The rows come from 7 hidden closed curves, with some noise, and rows from the same curve form a group. Each curve winds through 8 dimensions. The rows are also pushed far along 4 directions, which tell nothing about the answers.
Known rows, each followed by its group:
[ -4  20  17 -13  -1   3  24  17  -1  39 -20  33 -20  -5  -2  -2  22] | Kepe
[-30 -13  26   4  26   4 -14  -1 -11  36   5  34 -25  -8 -13 -17  -2] | sed
[  5  20 -38  -5   2  -2   6   2   4 -25  13  -2   6  32 -22   1   6] | reged
[  8 -18  37  -2   8 -12 -16 -12  -9  -4  19 -50  19 -28  33 -12  -1] | reged
[  4   7 -32  24 -25  27  32  28  18 -23 -22  14   8  11   2   2   1] | vovez
[  8  -5 -38   2  -3  19   0 -15 -18 -27  -1  -7  -8  -3  -6  23   4] | vovez
[ 22  10   0 -21 -24   7  25  10   9  -7  -6 -31 -16 -20  21   3   6] | tukal
[ 19 -19 -19   3 -26  17   8   0   8 -12   4 -65  13 -16  21 -10   1] | sed
[-17  -4   0   3  26 -19 -36  -9 -14  25  11  28  -3  11 -24  -1  -3] | reged
[ -9  -2 -21  16   0   3  13  -5  -3 -31   5  12  40  37 -26   1 -17] | tukal
[ 13  44  17 -27  -9  19  35  15  -7  16 -28  18 -29 -27  27  22  40] | sed
[-16 -24  15  19  -3  16 -31   5   6   6  16 -19  40   7  -2 -25 -40] | zike
[ 11  13  13 -42   9  -8  -3 -30 -15  23  14 -34 -18 -36  21  -2  22] | tukal
[ -4   1   1  10  -8   0 -14  18   7 -12  -8  17  -3  38 -27  12 -19] | kif
[-13  21  41   1  -5  11  13   9   2  16  -9   4 -14 -29  41 -15  14] | vovez
[  2 -14  16  -6   9  -5 -39  -8  -7  14  19 -22 -12  -2   0  -5  -7] | tukal
[-21 -51  16  47  13   6 -11  22  26  -9  13   1  38  21 -12 -36 -38] | sed
[ 10 -16  53  23 -13  -8   0  22  39  21  -6 -10  16  -2  38 -32  -3] | kif
[-12 -19  -2   6  14  -4 -26 -11   9  -3  15  -3 -15  11 -14 -10 -15] | reged
[-15   8  39  -7 -14   1   0  -5   0  26  -1  17 -20   5   2 -15 -17] | sed
[-21   9   4 -15  26   6 -18 -11   2  32  -6  56 -13  16 -34   9  -4] | zike
[  5 -34  -3  29 -21  -2  -2  16 -20 -23   2 -51  29 -11  10  -2 -17] | vovez
[ -5  -6  20  25 -26  -3   6  36  -2 -12 -11 -34  15 -11  22 -10 -11] | tukal
[ -1 -14  60  -3   4  -3 -19  14  11  18   5 -18  10 -20  25 -15 -16] | Kepe
[ -5   7   5   3   0  22  -1  15  20   8 -10  23 -12   4  -1  -1  -3] | zike
[  5  -2   1   8   4  -7   5 -16   3 -16  -1  11  17   4   9   5   0] | sed
[ -1  -9  19  21  -6  -7  17  23  37  16  -6  13  -2 -20  33 -36   2] | kif
[-15 -10 -13   4  28   2 -41 -23 -23 -18   7   1  -5  -3 -16  26  -2] | sed
[ 23   2  -5   2 -24 -13   8  34   1 -15 -11 -28  14  -4   7  11  -4] | vovez
[ -1  33  -7 -22  20   5  17  -6  12   6  -1  44 -15   9  -7   3  20] | kif
[  7  38  14 -25   2   1  12  11 -23  13 -15  27 -25 -12   5  26  23] | reged
[ -9 -44 -24  38  16 -10 -33  -3   0 -53  25 -34  40  22 -17  -5 -33] | vovez
[  3  -4 -67   0  10  -6  -8   5   1 -29  14   0  30  30 -49  10 -19] | zike
[ -4   9 -26 -17  32  -5 -11 -23  -3  -2   0  55 -37  19 -38  28  10] | reged
[ -4  36   8 -11 -10  24  29  16  24  21 -16  25   1  17   0 -10  16] | kif
[-13  12  -5  10 -27  16  27  21  12  21 -25  24 -13   0  -1 -10  -1] | sed
[-15  -9  35  -5   8   5 -39 -18  -8  23   5 -16  -8 -12   8  -2  -8] | tukal
[  2   8   2 -11   9 -10  19 -21 -12   1  -7  16 -17  -9   5  12  22] | Kepe
[  0  -9   6   2  -1 -17  12   4  21  -6   0  -7  13 -11   9 -14 -13] | vovez
[  6  -9  -6  26  -1  14  11  22  27 -33 -10   3  26  11  10   1  -3] | zike
[  3  33  14 -28   2   8   8   2 -15  33  -7  31  -9 -14   4   8  14] | Kepe
[-12 -13  19  -2  -6   7 -32  -7   0  19   9 -22  -4   1  -5 -10 -21] | tukal
[ 18 -17  23  -3 -14   7  23 -17 -16  -1  -3 -35   7 -47  46  -1   9] | vovez
[-12  -7 -20  14  -1 -10  14   9 -13 -10   6   4  20   1 -12 -13 -13] | zike
[ -4 -15  28  -8  11 -16 -31 -31 -19  17  21  -7   9  15 -12  -5 -15] | Kepe
[  2  16 -17 -13  -5  10  12   3 -20  -4  -5  26  -1  11 -23  20  -5] | Kepe
[  7 -17 -17  11   2  -7   7 -13   1 -31  12  -3  30  21 -15   0 -20] | zike
[-12 -32  28  28 -14  -9 -12 -21  -7  -2  10 -37  27 -16  27 -24 -22] | sed
[ -8 -15  41 -10  18 -16 -35 -24 -39  27  18   4 -21 -11  -3   3  -6] | tukal
[-17   8 -11  23 -16   1  -6  22  21 -20  -5  13  18  43 -23  -6 -28] | Kepe
[ 24 -18 -16  -6 -19 -14  -5 -14 -19 -31  20 -80  37 -15  13   2 -15] | zike
[  9  -3 -32  -9  -9   2   6 -11 -40 -53  13 -67  11 -13  -2  24  -2] | reged
[  3  14  18  -4  -8  -1   3  28   1  -5  -5   1   8   2   3   4 -11] | Kepe
[-12  -4  15  16   0  15  12   6   4  -2 -14  29  -5   0   4   2  -4] | sed
[ -6 -37  -3  15  -3 -12  -1 -17  10  -5  18  -7  15  16 -15 -26 -31] | zike
[ -1   6  12   1   2  -3   5  -1  20   7  14   2   7  17   4 -27  -1] | reged
[-19  -1  34  21 -24   2  20  35  22   5 -11  -1  -2  11   6 -29 -19] | kif
[ 11   9  -5 -16  -3  -6  14   2 -18  -5  -9 -10  -2 -10  -2  22  13] | Kepe
[ 26  54 -38 -64  14  14   2 -18 -36   9  -4 -22 -52 -34   6  49  66] | sed
[  1  -8  30  -8  -3  -5  20   4  10 -10  -2 -19   5 -17  17  -6 -11] | vovez
[ -2 -19 -37  22  -2   2  -6   7 -18 -30  13 -24  35   6 -14  -1 -17] | Kepe
[-20 -48   6  17  17  -2 -51 -21   7 -14  28 -22   7  19 -23 -14 -43] | reged
[-10  12  12  -2 -13   4  17  16  20   7 -12  20  12  24 -16  -7 -18] | reged
[ -2  -2   9   5 -14  -5  11  13  16  -4  -4 -32  -6 -36  37 -18   1] | vovez
[ -7  17  19  -5  -3   0  23   6 -14 -15  -9  20  -8 -10   9  11  -3] | vovez
[ -8  30  31 -16 -11  -9  19  14   4  24 -23  21 -32  -6   8   4  15] | zike
[ -9 -17  18 -15  24  19 -29 -46 -28  -4  23 -33  -1 -16   6   7   0] | reged
[ -8  23 -19   7 -14   2  17  15   9  -8 -24   3 -20  10  -4  10  21] | zike
[-17  17 -26   2  -9  -8  25   8  -8   8 -19  50 -30  29 -41   9   6] | kif
[ 14 -10   7 -17  -3 -11   0 -14 -28 -11   2 -40   3 -24   8  21   3] | Kepe
[  9  11   4  -3 -31  -6  14  32   9  29 -18 -15 -18 -24  19 -11  10] | reged
[-17 -21  13  11  17  10 -40 -23 -13 -24  21 -25  24   0   1   1 -26] | vovez
[-13  -5  18  12  -5 -12  23   9   4  -1   0  -7   6  -3   9 -23  -3] | kif
[  6 -12  -9  30 -30  33  12  26  34 -31 -11 -26  51  28   3  -8 -23] | sed
[ -6 -18   5  13   5   5 -21   8  31  -1   3  -2  -1  25 -14 -10 -14] | Kepe
[  8  14 -54   1 -11  12   2   7 -22 -38  -6   1  -6  33 -36  35   0] | tukal
[  7 -32 -25   5  19 -14 -15 -36 -20 -46  15 -30  21   4 -15  24  -7] | Kepe
[  0 -15  33   3  -9  16   6   2  38  15  -2   7   8  16   4 -24 -20] | kif
[  2  14  -2 -16  -3  -8  35  -7  -8  15 -10  32 -16  -5  -5   2  13] | zike
[-18   7  44 -19  27   4 -13  -3 -12  43  -6  48 -36 -16  -6   5   7] | sed
[-11   4  -3   8  -5  16  16 -16  -8  12  -5  35  -7  18 -10  -6   4] | tukal
[ -5   6  33   2  -1  -1  -9   5  -8  10   3 -19   5  -7  19  -8   6] | kif
[ 10 -22  11  13  -5 -17 -13   9 -20 -27  13 -42  16  -7   8   3 -14] | tukal
[ -7 -14  44   7   1  -4 -29  10  16  25  13 -12  -2   2  11 -28 -18] | tukal
[ -8 -22  25   8  -1  -9  13  -6  10  18   0  21  14   3  -4 -22 -21] | zike
[ 10   6 -11 -19   8   4 -15  -9 -24  -6   9  -7  17  -6  -9  20  -6] | Kepe
[-19  25 -10   9  11   7   0  30  -8  10 -21  57 -19  14 -24  16  12] | reged
[ -7 -10   4  -1  11  -9  -4 -20 -19 -13  16  -2  26  15 -18  -1 -18] | tukal
[ -7 -28  16  50 -32  21 -10  43  32 -17  -9 -23  49  37  -5 -20 -42] | kif
[ -2  21 -22 -15 -16  18  15  14   6  -5 -12  -5 -14   2 -11   8   1] | kif
[ -7  16  11   2 -28  10  32  34  13  11 -23  -6 -29 -20  20 -11   9] | reged
[ -9  -4  10 -21  25  -4 -20 -48 -45 -18  17  10 -17 -14  -8  27 -11] | vovez
[  4  -3  28 -10 -11   7 -11 -15 -25   3  -3 -20  -5 -13  13  16  -4] | tukal
[ -4   2  28   2 -14  -1  10  28  22   8 -10  11   5  -7  11 -15 -24] | kif
[ -1   2  12   5  -3  11 -17  -5  16  -5   0 -11   3   5  15  -3  -2] | sed
[ 17  15 -28  -6 -10  -3 -15   8 -14 -21  -3 -23   5  -7   4  26   2] | vovez
[ -5  26  16  -9  -5   8  26  28  21  37 -28  40 -18 -14  10  -5  18] | zike
[  2  17 -17  -7  -8   4  22  27  21 -22  -8   7   7   4  -7   3 -12] | kif

New rows, each followed by its group:
[-22  24 -44  -2  20   1 -10 -16 -32  -3  16  29   5  23 -36   4   6] | zike
[-31   7   4  23  -6  17  -7   8  12  18 -19  42  14  23 -16  -6 -13] | sed
[  6  19  15  -9 -15   3  11  18  23  29 -23  16 -14 -16  19  -1  11] | sed
[  2 -11  -2  -5  -3  18 -13 -12   5   4  17 -33   1   5   0 -14  -3] | sed
[ 12  20 -16 -23  22   1  18  -2 -25  -3  -1   8 -19 -21   1  24  39] | sed
[ -5 -30  26   0  -1 -12 -16  -7 -17  23  11 -30 -28 -24   8 -14  -5] | vovez
[  2  36 -29  11 -34  18  38  45  19 -27 -40  13  -5  23  -8  24  10] | zike
[ 16 -26  31  13  -5  -5  21  18  10   0   3 -43  26 -38  46 -25   8] | sed
[  3   6   5 -20   0   2  -2 -27 -26   5   4 -27 -22  -4   0  13  22] | kif
[ -4  25  15   4 -24   6  29  30 -10   2 -14   4  16 -10  16  -5  -2] | zike
[ 14  32  -4 -11  -5   3  40  -3  -6  -4 -21  25 -19 -19  27  16  39] | sed
[  2  14  -1 -11  -7  22  26  12  -7  21  -6 -10  -6 -14   9  -9  24] | sed
[ 20 -38  -1  18   0  -4  -7 -21  -3 -45  11 -53  36 -19  29   7  -9] | sed
[ -2 -25   5 -23  21 -10 -23 -64 -42  -4  14 -17 -42 -20  -8  27   3] | zike
[  6  -2  26  11  -8   6  16  32  46  26  -2  -6   3  -6  30 -41   9] | sed
[-18   2  12  17  -1 -16   3  22  19   3  -5  33 -10  26 -17 -15 -14] | kif
[  3  16 -14 -19  -2  21   1 -10  -3  12   7 -10 -21   4  -5  -2  17] | sed
[-11  22  27   2 -22   6  21  23  -4  13 -14  16  13   3   8  -7 -10] | zike
[-12  30 -22 -20  16  11  15 -26   2   8   4  35 -26  15 -16  -2  22] | tukal
[ -4   7  31 -15 -14   5  -8 -12   6  42  -6 -12 -12 -12  17 -13   5] | zike
[ 15  20 -14 -21 -16  22  12  -7 -16 -17  -6 -31 -13 -10  11  24  16] | sed
[-43  24   3  28  -5  27  12  36  50  23 -22  90   4  55 -35 -29 -24] | vovez
[ 25  29 -16 -21  -7 -26  36   6  -5  10  -7  -1 -24 -26  23   3  43] | reged
[  0  45 -20 -19  14  17  -1  -2   8  28 -18  56 -28  18 -16  21  37] | tukal
[ -7  35   4 -29  18  12  -8 -14   3  20  -3  32 -19   4  -5  12  18] | vovez
[-17  28 -46   4  -7  -8  23  21   3   6 -25  64 -28  34 -48  12   7] | kif
[ -4 -25  -5  15 -12  19   5   5  15 -18  -6 -25  20   0   0  -4 -19] | reged
[-25  17  -3   6  -2   4  35  -2  -3   9 -10  29 -11  -4   1 -16  13] | tukal
[ 30  15 -57  -4 -17  16  13  13   7 -29 -14  -9  12   7  -6  30  12] | vovez
[ 10  -5 -24 -17   3 -14   3  -7   2 -29   6 -39  -6 -21   4  12  -1] | vovez
[ -6 -15  25  10  16   9 -33  -8  25  37   2  20   5   8   2 -15  -2] | tukal
[-11  33 -29  -6  -5   8  24  34  -4  20 -24  27 -23  -7 -13   7  27] | sed
[ 17  17 -50 -13 -14  18   8 -13 -27 -29 -13 -42  -1 -21   8  40  28] | sed
[  3  10 -13  -4  -1   2   6  34   2 -12   3   3   8  -6  -2  -1 -11] | zike
[ 17   7 -28  -4  -8  -3  13  34  -7 -31 -19 -25  -5 -24   5  33  11] | sed
[ -4 -17  28  18  -2 -19 -20  17   1  31   2   0  14 -10  10 -21 -11] | reged
[ -7   9 -31  29 -32   9  19  25  22  -7 -14   9  43  35 -16 -16 -18] | Kepe
[ 10  -8  33 -20   4 -13   1   2  19  21  12 -22  -3 -24  21 -23  -5] | tukal
[-17  -6   6  -5  35   1 -40 -14   1  15  22  11  -8  15 -21  -8  -2] | sed
[ -5 -18 -42  28  -8   7 -10  23  13 -29   0 -18  26   7 -12  -4 -22] | kif
[  9  -2 -54  19  -9   3  17  19 -17 -38   3 -24  33  -2  -3   8   2] | Kepe
[  3  -5 -35   8  14   3  15   5  -6 -26   6   1  -1   6 -13   5  12] | sed
[  2 -33  -7  43  -2   6 -11  38  51 -35  14 -14  58  29  -2 -32 -43] | zike
[  5  12 -32  -3 -11   7  16  28  -2   3 -15 -20  -3 -18   2   7  21] | sed
[-11 -12  33  21  -3   0  25  10  10  -2 -13  12  -3 -19  27 -15  -1] | tukal
[  3 -11  -4  -1   3   7 -14  -3 -12 -13  10   2  33  13 -19  10 -29] | Kepe
[  7 -23  10   6 -17   8  18  16  -9 -13  -2 -39  -1 -25  17  -4  -9] | sed
[  3   1 -18  13 -12  -1   4  37  20 -17 -20   3  16   7  -9  12 -14] | sed
[-10   5   8  -4  -5  -8 -10 -14   8   9  -6  37  -7  20 -20   5 -25] | sed
[  2  -6  -3  15   4 -11 -11  32  19   7   0   3  13  10  -7 -12  -5] | tukal
[-10   5  43 -25  12   1 -29 -28   4  61  -1  31 -30 -16   7  -6   0] | sed
[  3   7  10 -13   3 -23 -22 -14 -16 -10   6 -19  -6 -12   9  16  -4] | sed
[ 16  28 -71   1 -21  31  23  14  -3 -49 -19 -16  21  23 -17  38  16] | sed
[ -9   8  22   5 -16  -7   1 -10 -14   6  -5 -19 -14 -27  33  -7   8] | sed
[ 23 -32  19  -6  -3  14 -17 -27   0 -12  25 -71  25 -20  31  -9 -10] | reged
[ -5   4   2   6  -2   1  13  13  12 -31   4   3   9  26 -11  -4 -16] | reged
[  6 -10 -17  -6  27 -10 -31 -17   0  -6  18   8  -4  24 -28  10  -1] | vovez
[ -2   8 -28 -15  42   1 -31 -31 -21 -18  11  21 -17   8 -23  36  18] | sed
[ -3 -17  31 -14   8   4   7 -33  -1  14  11  -4 -31 -27  21 -15   0] | tukal
[ 17   6  -6 -12  11  -5  20   1 -16  -5   1 -18  -4 -31  19   7  31] | sed
[  0 -15  -2   3 -11   5  14  16  -9 -12  -3 -14  -6  -8  -6   2 -13] | sed
[ -7  33  12  -1  -6  18   4  10  28  17 -15  35 -13  17   8  -4  13] | sed
[-18   0  18  10 -10 -11  25   5   4  17 -12  36  -8 -15   9 -20 -11] | vovez
[-29 -16  39  17  26   2 -37   5  25  33  16  27   7  22 -11 -35 -19] | sed
[ -4  16 -17  -3 -16 -16  14   0  -9 -12  -2  10 -11  14 -15   4  -8] | sed
[ -3  23 -28   1  10  -2  21  13   9   2 -10  40 -21  -4   1   0  23] | kif
[-20  30  -9  -5  19   7  -5   1  -4  17 -18  57 -23  11 -20  19  21] | tukal
[ 16  -5  14   1 -22 -10  20   3  -4  29 -16 -24  -2 -34  34  -7  23] | kif
[  1   7 -11  27 -31   4  20  48  -3 -27 -19  -8  23   9   1   5 -13] | vovez
[  1  16 -46  -9  24  -9 -22   7 -10  -4   3  22 -10  21 -39  25  14] | tukal
[  2  12   4   6 -25 -12  29  37  30   3 -11   9  25  20  -5 -20 -16] | zike
[ -1   3 -15   3  -6  -7  13  18 -11   6  -7   0 -32  -4  -7   1  18] | vovez
[ -7 -24 -10  25   6   2   6  -8  10 -51  12 -14  26  18  -4  -6 -23] | tukal
[-10   7 -38  -6   9  17   3  -8 -24  -1   6  -1   4  13 -31  10  11] | sed
[ 18  37 -62 -22   6  -3  26   0  -7 -51   5 -12  -3  15 -16  27  26] | tukal
[  8  13 -46  -6  13 -18  -2   2 -20 -45  16 -23   3   4 -14  20   9] | zike
[  0   2  -2   9   4   1  14  19  20 -13 -13  36 -14  12  -7   7  -1] | reged
[  7  13 -29  -9  -2  -9  14 -13 -32   3 -10   5  -9  -3 -11  23  28] | kif
[ -3  -8  16  -5  14 -25 -28 -38 -16  -4  14  -3   6  -5   4   8 -11] | sed
[ -7  17  19 -16  -6  -5  11  -6 -14  17 -13  26 -11   5 -11  12   0] | Kepe
[-15  27   2 -16   4   1  -7  -3  -6   7 -15  62 -23  27 -35  26 -13] | sed
[ -5 -10 -31  -8   2  -3 -16 -34 -15  -9  10 -19 -25   5 -20  10   2] | zike
[ -3 -23  23  -1  -4  -8 -25  -7 -27  -2   6 -23  -3 -23   6   9 -26] | kif
[ -4 -13 -33  14  -7   1  -9  12   7 -11  -1 -13   5  -7  -6  -2 -11] | kif
[ -2 -46  44   9  21   0 -25  -2  -2   4  14 -25  16 -23  15 -10 -20] | sed
[  8   4   0  13  -9 -17  28  21  15   4  -4  13  -9  -4  15 -20  11] | reged
[ 10 -16 -25   6  10  -8  -2   0  17 -25  -1   7  -2   7 -13  13  -3] | reged
[-12  -3  -1  15   5  -6 -11   7  -5  -3  -2  -9  24  -4   3  -3  -1] | sed
[  5  49 -45  13 -36  24  50  69  17 -15 -31  11  19   3   8   0  17] | zike
[ 14  17  11 -21  -9  12   5  -2   4  17   2  -1  -2   3   6  -2   5] | reged
[  9  20  27 -30 -19   6  10 -14 -39  19 -12 -18 -36 -37  25  21  19] | tukal
[-25  -5  47  10  12  -5 -13  -2 -21  34   8  35   2   4  -3 -20 -13] | reged
[ -1 -21  27   0   3 -18 -16 -20   5  11   8  20   3  -7   4  -8 -31] | vovez
[ 21  50 -45 -33 -10  22  50  24 -23  -5 -17 -10 -28 -17   1  27  56] | sed
[-40 -17  45  35  -4  -4 -23 -11  12  22   4  27  19  23  -2 -35 -38] | sed
[-27  -8 -20  20  30   9 -45 -11   5 -14  23  39  46  50 -45  -6 -39] | Kepe
[ 12  23 -29 -25   9  24   4 -21 -10 -15   7  -2  -4  12 -12  22  20] | reged
[ 16  -6 -15 -14   8   4  -8   6  -8 -13  -2 -36  -4 -38  15  22  12] | zike
[ 13 -29 -57  -7  31  -8 -49 -37 -46 -33  22 -10  -8   3 -40  48  -5] | reged
[-18  -5  15  27   6  14  -7   3  21  14   6  20  29  17   6 -32  -8] | zike
[  2  22   9 -33  25  -5  -9 -28 -14   8   9  -4 -23 -24  15  12  29] | vovez
[-20  -5  16   9  17   3   0  11  20   6 -11  41 -12  19 -19  -2  -6] | Kepe
[-24  12   9   4   3   8  -9  -3 -11  21 -16  26 -17 -12   2   8   9] | sed
[-19  39  -2  -4  -7  11  14   8 -10  27 -30  42 -30 -14   5  13  26] | sed
[-25 -19 -20  30   9   5 -11  30   7  -8  -2  14  19  21 -34  -8 -23] | sed
[-10 -11   6   8  15  -9 -29   3  -6  -2  12 -26   3 -12   6  -6  -1] | sed
[  4  31 -20 -17  -1  -1  15  27  -8  -2 -26  24 -26 -12  -8  32  19] | sed
[  8  17   1   2 -27   2  28  34  12  -2  -6 -35 -11 -16  28 -19  16] | sed
[  3  23 -28   2 -16  11  21  30  11 -15  -4 -12  -4  16  -7  -4  10] | sed
[-28   8  -4   7   9   3  12 -11 -11  17 -13  52 -20  14 -25   2   8] | zike
